The rows are grouped in 4 ways, from coarse to fine. Each group lies inside one group of the grouping before and may be the whole of it. The rows also spread widely along 11 directions, which tell nothing about the answers.
In the rows, zero is written as 128.
Known rows, each followed by its group in each grouping:
[143 166 116 141 126 135 128 141  73 153 132 128 132 157 162 136 107 129
 125 109 116 130] | lop q282 q659 Mal
[111 111  96 119 121 154  96 121 141 118 128 161 101 149  94 179 110 112
 123  69  91 128] | tas q614 q192 Kez
[127 118  82  96  98  87 183  69 189 116 121 129  92 105 175 143 157 143
 159 112 133 156] | tas q885 q484 pilub
[152 142 132 122  97 159  94 121 115 125 140 141  82 122 130  80 121 135
 104 123 150 155] | lop q866 q67 narot
[111 171 153 176 104 113 174  95 120 125  99 118 165 101 124 177 165 165
 129  87 114  83] | Rel q877 q764 boran
[113 104 168 143 134 168 129  69 157  83 144  90 121  98 149 151 133 127
 129 144  99  90] | Rel q877 q111 riza
[169 146 151 145 117  87  88 162  98  92  62 138 155 107 107 136 176 153
 129 103 130 117] | tas q885 q484 lin
[151 150 131 148  77 137 143 126 176  85  81 133 126 109 142 119 157 141
 147  94 149 125] | Rel q211 q734 teko
[127 180  33 143 129 108 173 110 169 124 102  95 110 128 160 111 162 165
 136 106 141 158] | kelu q273 q548 zepeg
[157 115 179 152 120 132  83 138 132  43  81 127 161 109 122 146 140 123
 138 110 129  81] | Rel q877 q371 Mubom
[132 135  91 181 157 166 117 151  89  91 136 143 158 164  97 110  98 128
  65  98 138 145] | lop q282 q198 begur
[114 127  74 137 142 181 101 170 131 117 103  90 100 166 147 123 170 140
 107 143  88 157] | kelu q273 q106 fozul
[126  73 192 139 112 139 101  92 133  65 121 116 136  90 121 125 183 142
 101 161 122 128] | Rel q867 q226 Dasa
[124 115 179 144  85 149  99 176  76  91  99 168 158 142 134 152 130 106
 124  91 127  86] | kelu q83 q63 Vir
[121 136  82 115 107 121 161  81 131 134 171 167 107 132 132 128  69 101
 116  82 170 144] | tas q885 q916 zibe
[152 189 139 128  84 140  92 132 123 108  87  86 103 108 144  86 168 157
 124 116 167 135] | Rel q877 q371 sodi
[ 97 169  93 106  96  69 140  73 120 107 118 126 112 105 116 130 144 134
 120  75 202 149] | kelu q273 q106 zas
[132 168  80 135 107 117 168 104 139 152 124 125 111 133 158 119 143 154
 126 110 129 153] | tas q958 q46 vizu
[194 124 117 182 102 108 180 119 178 107 116 198 151 105 136 120  97 125
 168  87 127  97] | kelu q83 q485 Nimo
[121 107 128 136 128 140 139  68 131 128 161  90 109 100 142 106 166 156
  98 169 114 156] | Rel q867 q676 sim
[180 120  71 182 132 171 150 120 211 115 118 122 110 116 117  72 166 176
 107 147  93 168] | Rel q867 q226 Neno
[155  54 121 108 121 148  91 147 173  40 110 138 119 145 169 114 139 105
 133 149 124 153] | tas q958 q46 Pog
[150 117 147 145 125 151 114  85 103 115 178 127 108 105 126  76  97 117
 106 139 154 126] | kelu q83 q485 denop
[181 164 100 142 116 137 124 124 112 160 156 153 105 135 141  92  65 112
 132 105 143 131] | tas q885 q360 tulo
[168  92 157 147 155 175 103 113 131 112 160 110 112 127 164 131  88 107
 159 161  61  78] | kelu q83 q109 pade
[157 123  93 140 180 119 129  74 120 159 180 109 110 133 155 158  58 107
 158 141  62  93] | kelu q273 q548 gupo
[ 94 128 133 142 130 115  98 150  80  97  84 125 160 144 112 169 179 145
  93  97 119 124] | tas q958 q23 poma
[201 137  94 177 152 126 102 199 123  80  74 123 163 146 143 105 141 143
 143 124 103 122] | kelu q83 q109 pade
[103 167 135 125  96  86 144  57 127 130 126 114 123  86 116 170 148 147
 137  87 140 107] | Rel q867 q676 sim
[175 103 143 191 148 125 174  80 129  98 155 136 157  95 147  67 148 160
  98 168 143 153] | lop q282 q659 Mal
[111 120 122 162 139 118 171 107 156  93  97 123 153 119 147 183 161 147
 142 107  94 101] | tas q885 q360 tulo
[157 160 123  94 121  91  73 112 124  94 110 106 112 123 145 141 106 112
 165  97 146 109] | tas q958 q46 Pog
[207 143 120 181 153 105 145 109 127  86 132 117 161  96 151  61 115 137
 120 146 162 127] | tas q885 q484 pilub
[117 155 158 193 106 154 200  53 163 150 153 160 133  88 125 154 112 130
 143 100 108  60] | kelu q273 q106 zas
[201 152 167 167  62 160 105 189 113 139  98 195 126 127 132  96 116 123
 149 101 119  97] | kelu q83 q109 pade
[ 71 120 132 123  89 132 177  65 152 110 130 125 109 103 140 156 175 150
 129 101 129 118] | kelu q83 q63 Vir
[178 141 171 176  84 160 143 142 113 149 129 165 132 114 163  76 133 126
 127 152 133 116] | kelu q273 q106 zas
[117  75 118 130 117 103 139 106 160  76  98 138 126 111 132 134 200 146
 118 141 123 159] | kelu q273 q106 zas
[125 175 105 172  86 182 179 125 130 144 141 152 118 132 146  82 119 139
  93  95 170 140] | tas q885 q360 tulo
[161 177 119 184 155 124 112 156  87 111  92 100 162 127 122 125 139 152
 127 103 111  93] | kelu q83 q485 Nimo
[115 114  99 158 201 128  97  71  98 127 164 101 130 126  66 141 123 146
  73 127  87 127] | tas q958 q23 poma
[110 129 107 100 134  94  95 106 100  77 126 106 122 133 153 149 108 102
 135 104 161 122] | kelu q273 q548 gupo

New rows. What belongs after each?
[103 124 141 135  97 153 163  66 122 132 168 141 101 117 139 115 127 139
  99 124 144 146] | lop q282 q198 begur
[107 175 126 142 152 159  94 110  61 123 144  67 115 133 126 101 147 154
  77 129 144 146] | lop q282 q659 Mal
[128 155 145 187 127 177 151 113 106 122 145 127 142 119 132 102 120 136
  91 117 141 107] | tas q885 q360 tulo
[131 137 156 107 106  46 102  87  92 122  96 116 136  93 106 179 174 154
 138 111 118 126] | Rel q867 q226 Dasa
[106 147 123  73  63 120 127 130  93 142 119 134  87 137 181 133 144 123
 128 104 163 158] | tas q885 q484 lin
[145 126 160 123 139 108 102  50  92  99 186 107 133 100 132 124  57  92
 123 129 162 100] | Rel q867 q226 Dasa
[145 170 162 166 109 176 130  97 130  93 136  99 132 103 153  89 111 129
 120 120 167  90] | Rel q877 q371 Mubom
[105 108 131 132  62 157 151 135 177  67  82 156 122 120 159 126 196 142
 124  96 155 154] | tas q614 q192 Kez
[ 97  65 164 120 107 182 114 126 126  44 133 103 136 139 179 128 145 108
 100 150 143 133] | Rel q877 q764 boran
[175 146 126 174 154 108 161  86 121 166 136 113 133  96 131 127 150 169
 130 148  70 112] | tas q885 q484 pilub
[186 146 169 163 112  89 106 167  92 100  61 138 166 100 128 119 191 163
 130 125 126 118] | tas q885 q484 lin
[115 129 122 149 103  95 172 126 100 117 103 137 155 126 175 141 173 147
 121 127 136 137] | kelu q273 q548 gupo
[136 131 135 176 160 171  89 121 114  87 132 115 141 126  87 108 128 136
  78 120 118 112] | tas q958 q46 vizu
[143  96 131 146 122 164 124  88 125 124 164 134 106 118 104  91 123 133
  82 144 123 159] | Rel q211 q734 teko
[153 111 170 151 115 130 113  98 139  78 120 141 144 103 121 141 115 120
 131 113 128  90] | Rel q877 q371 sodi
[166  80 138 158  92 121 163 143 150 107 103 151 154 116 179 113 188 153
 127 168 104 159] | Rel q867 q676 sim
[211 119 116 204 134 134 159 113 153 156 136 177 130  99  88  87 136 169
 124 136  73 125] | kelu q83 q109 pade
[110  94 164 123 142 135 128  57 115 105 177 105 135 118 157 182  79  93
 136 138 100  83] | Rel q867 q226 Dasa
[184 115 105 139 153 113  84 142 135  14 111 107 150 133 158  74 102 112
 128 131 190 151] | lop q282 q198 begur
[153 109 119  94 136 138  94  71 152 106 178 126  87 130 155 133  47  80
 158 122 123 108] | tas q958 q46 Pog
[164 164  94 129 100  73 159 144  75 205 112 144 125 142 176 128 153 150
 144 138 103 162] | kelu q273 q106 zas
[114 140  97 155 148 101 173  56 136 131 144 130 129 115 107 164 128 159
 121 100 104 128] | lop q282 q198 begur
[ 77 138 154 158 121 205 125 122 144  76 107  75 136 131 145 169 161 138
 114 108 100  81] | Rel q877 q764 boran
[152 128 142 203 137 128 174 117 113 147 109 150 174 117 107 156 165 174
 104 128  63 107] | Rel q877 q371 Mubom
[138  60 120 133  96 104 142 138 197  37  75 180 143 121 154 153 169 120
 155 112 128 130] | kelu q273 q548 zepeg
[106 136 130 100 137  81  74  88  43 109 146 122 121 129  83 148 113 127
  86  95 158 148] | lop q282 q198 begur
[116 136 134 152 139  89 188  26  65 143 200 118 139  92 131 104 108 144
  91 136 164 132] | kelu q83 q109 pade
[141 136 158 159 124 105 191  37 126 142 158 104 138  84 159 131 133 149
 137 149 118 112] | Rel q211 q734 teko
[164 118 158 164 106 164 131 141 138  78 123 109 154 117 198  89 136 121
 132 161 143 117] | Rel q867 q676 sim
[164 108 129 172 122 108 186 101 157  99 121 136 154  98 169 111 155 150
 152 142 118 116] | kelu q83 q63 Vir
[183 123  83 190 132 125 164 124 164 104 117 169 154 119 119  95 135 149
 117 107 129 153] | tas q614 q192 Kez
[133  88 153  86  94 122 102 102 121  98 147 131 108 129 173 147 102  94
 143 136 131 129] | Rel q867 q226 Neno
[ 97 201 157 164  72 179 147 100 141  85 102 104 130  98 132 109 154 149
 105  75 194  94] | Rel q877 q371 Mubom
[172 137 116 169 144 105 148 130  65 157 149 158 170 147 137 120  97 130
 102 131 110 133] | tas q958 q46 Pog
[132 138 105  74  68 102 123  84 183  87 116 135  78 109 162 111 135 120
 158  94 189 155] | tas q958 q46 Pog
[134 122 138 143 118 125 134 149  94  89 107 108 149 133 182 117 156 133
 128 139 139 130] | kelu q83 q485 denop
[142 170 144 108 106  75  96  60 116 146 117 105  89  77  89 119 181 174
 126 116 135 139] | tas q958 q46 Pog
[127 148  92 117 101  89 122 122 134 153  89 147  99 123 111 165 173 156
 143  93  95 137] | kelu q273 q548 zepeg
[ 86 101 123  92  85 121 128  57 148 107 158 165  80 111 120 156 106 101
 128  86 154 125] | kelu q273 q548 gupo
[108 144  44 118 146  96 166 117 134 103 115 114 136 150 159 167 120 129
 130  83 135 147] | tas q885 q484 lin
[129 160 114 183 106 183 153 146 135 119 103 134 144 137 123 118 152 156
  93  99 121 123] | Rel q877 q371 Mubom
[169 110 138 174  98 177 174 129 134 127 158 176 134 140 178  80  96 122
 115 145 130 142] | lop q282 q198 begur
[174 158  90 143 118 113 109 126 120 148 133 162 110 131 107 116  84 112
 138  94 134 126] | kelu q273 q106 fozul
[ 87 123 202 137  84 170 107 127  89  64 112 116 142 118 155 110 176 128
  82 131 174 118] | tas q958 q46 vizu
[154 162 152 150 118 164  95 154  89 131 114 104 120 129 152 101 141 139
 118 135 124 118] | tas q885 q360 tulo
[158 137  68 145 142 169 147  84 178 168 160 112  66 131 134  99 125 164
 127 144  72 163] | lop q282 q198 begur
[134 153 123 161 164 150 136  84 110 115 162  67 143 124 161 129  95 127
 119 143 113 100] | Rel q867 q226 Neno
[ 85 157 150 153  93 105 170  61 137 125 102 144 126  85  90 169 204 185
 114  78 127 121] | lop q282 q659 Mal
[211 114 123 172 115 127 135 117 153 110 122 153 133  99 121  55 145 158
 110 150 138 159] | Rel q877 q371 Mubom
[192  96 108 140 111  74 139 129 136 113 112 186 135 117 125 123 130 135
 151 114 115 142] | kelu q83 q109 pade
[148  49  99 156 156 127 170  96 170  79 152 148 142 131 176 133 110 110
 135 159  97 131] | kelu q273 q548 gupo
[125 122 107 129 125 147  96 120 128 113 109 116 106 129  91 131 167 158
  92 115 105 152] | Rel q877 q371 Mubom
[158 147  92 139 145 155  61 159 106  88 112 119 109 144 100  89 122 138
  88 108 140 158] | lop q866 q67 narot
[166 105 161 173 141 106 147  55 155  93 149 161 145  87 105 144  99 132
 145 117 110  90] | lop q282 q198 begur
[156 103 151 200 143 109 220  77 115 118 169 132 202 106 197 132 107 128
 128 168 112 100] | Rel q867 q676 sim
[168 133 196 175  95 171 103 115 130 100 129 152 121  84 106  84 128 131
 125 117 139  81] | kelu q83 q485 Nimo
[ 95 145 164 161  96 175 133 105 169  72 100 134 123 101 108 168 147 134
 144  68 120  56] | kelu q83 q109 pade
[121 185 163 154 102 114 129  88 134 144  86 123 114  87  94 170 197 187
 145  85  94  96] | lop q282 q659 Mal
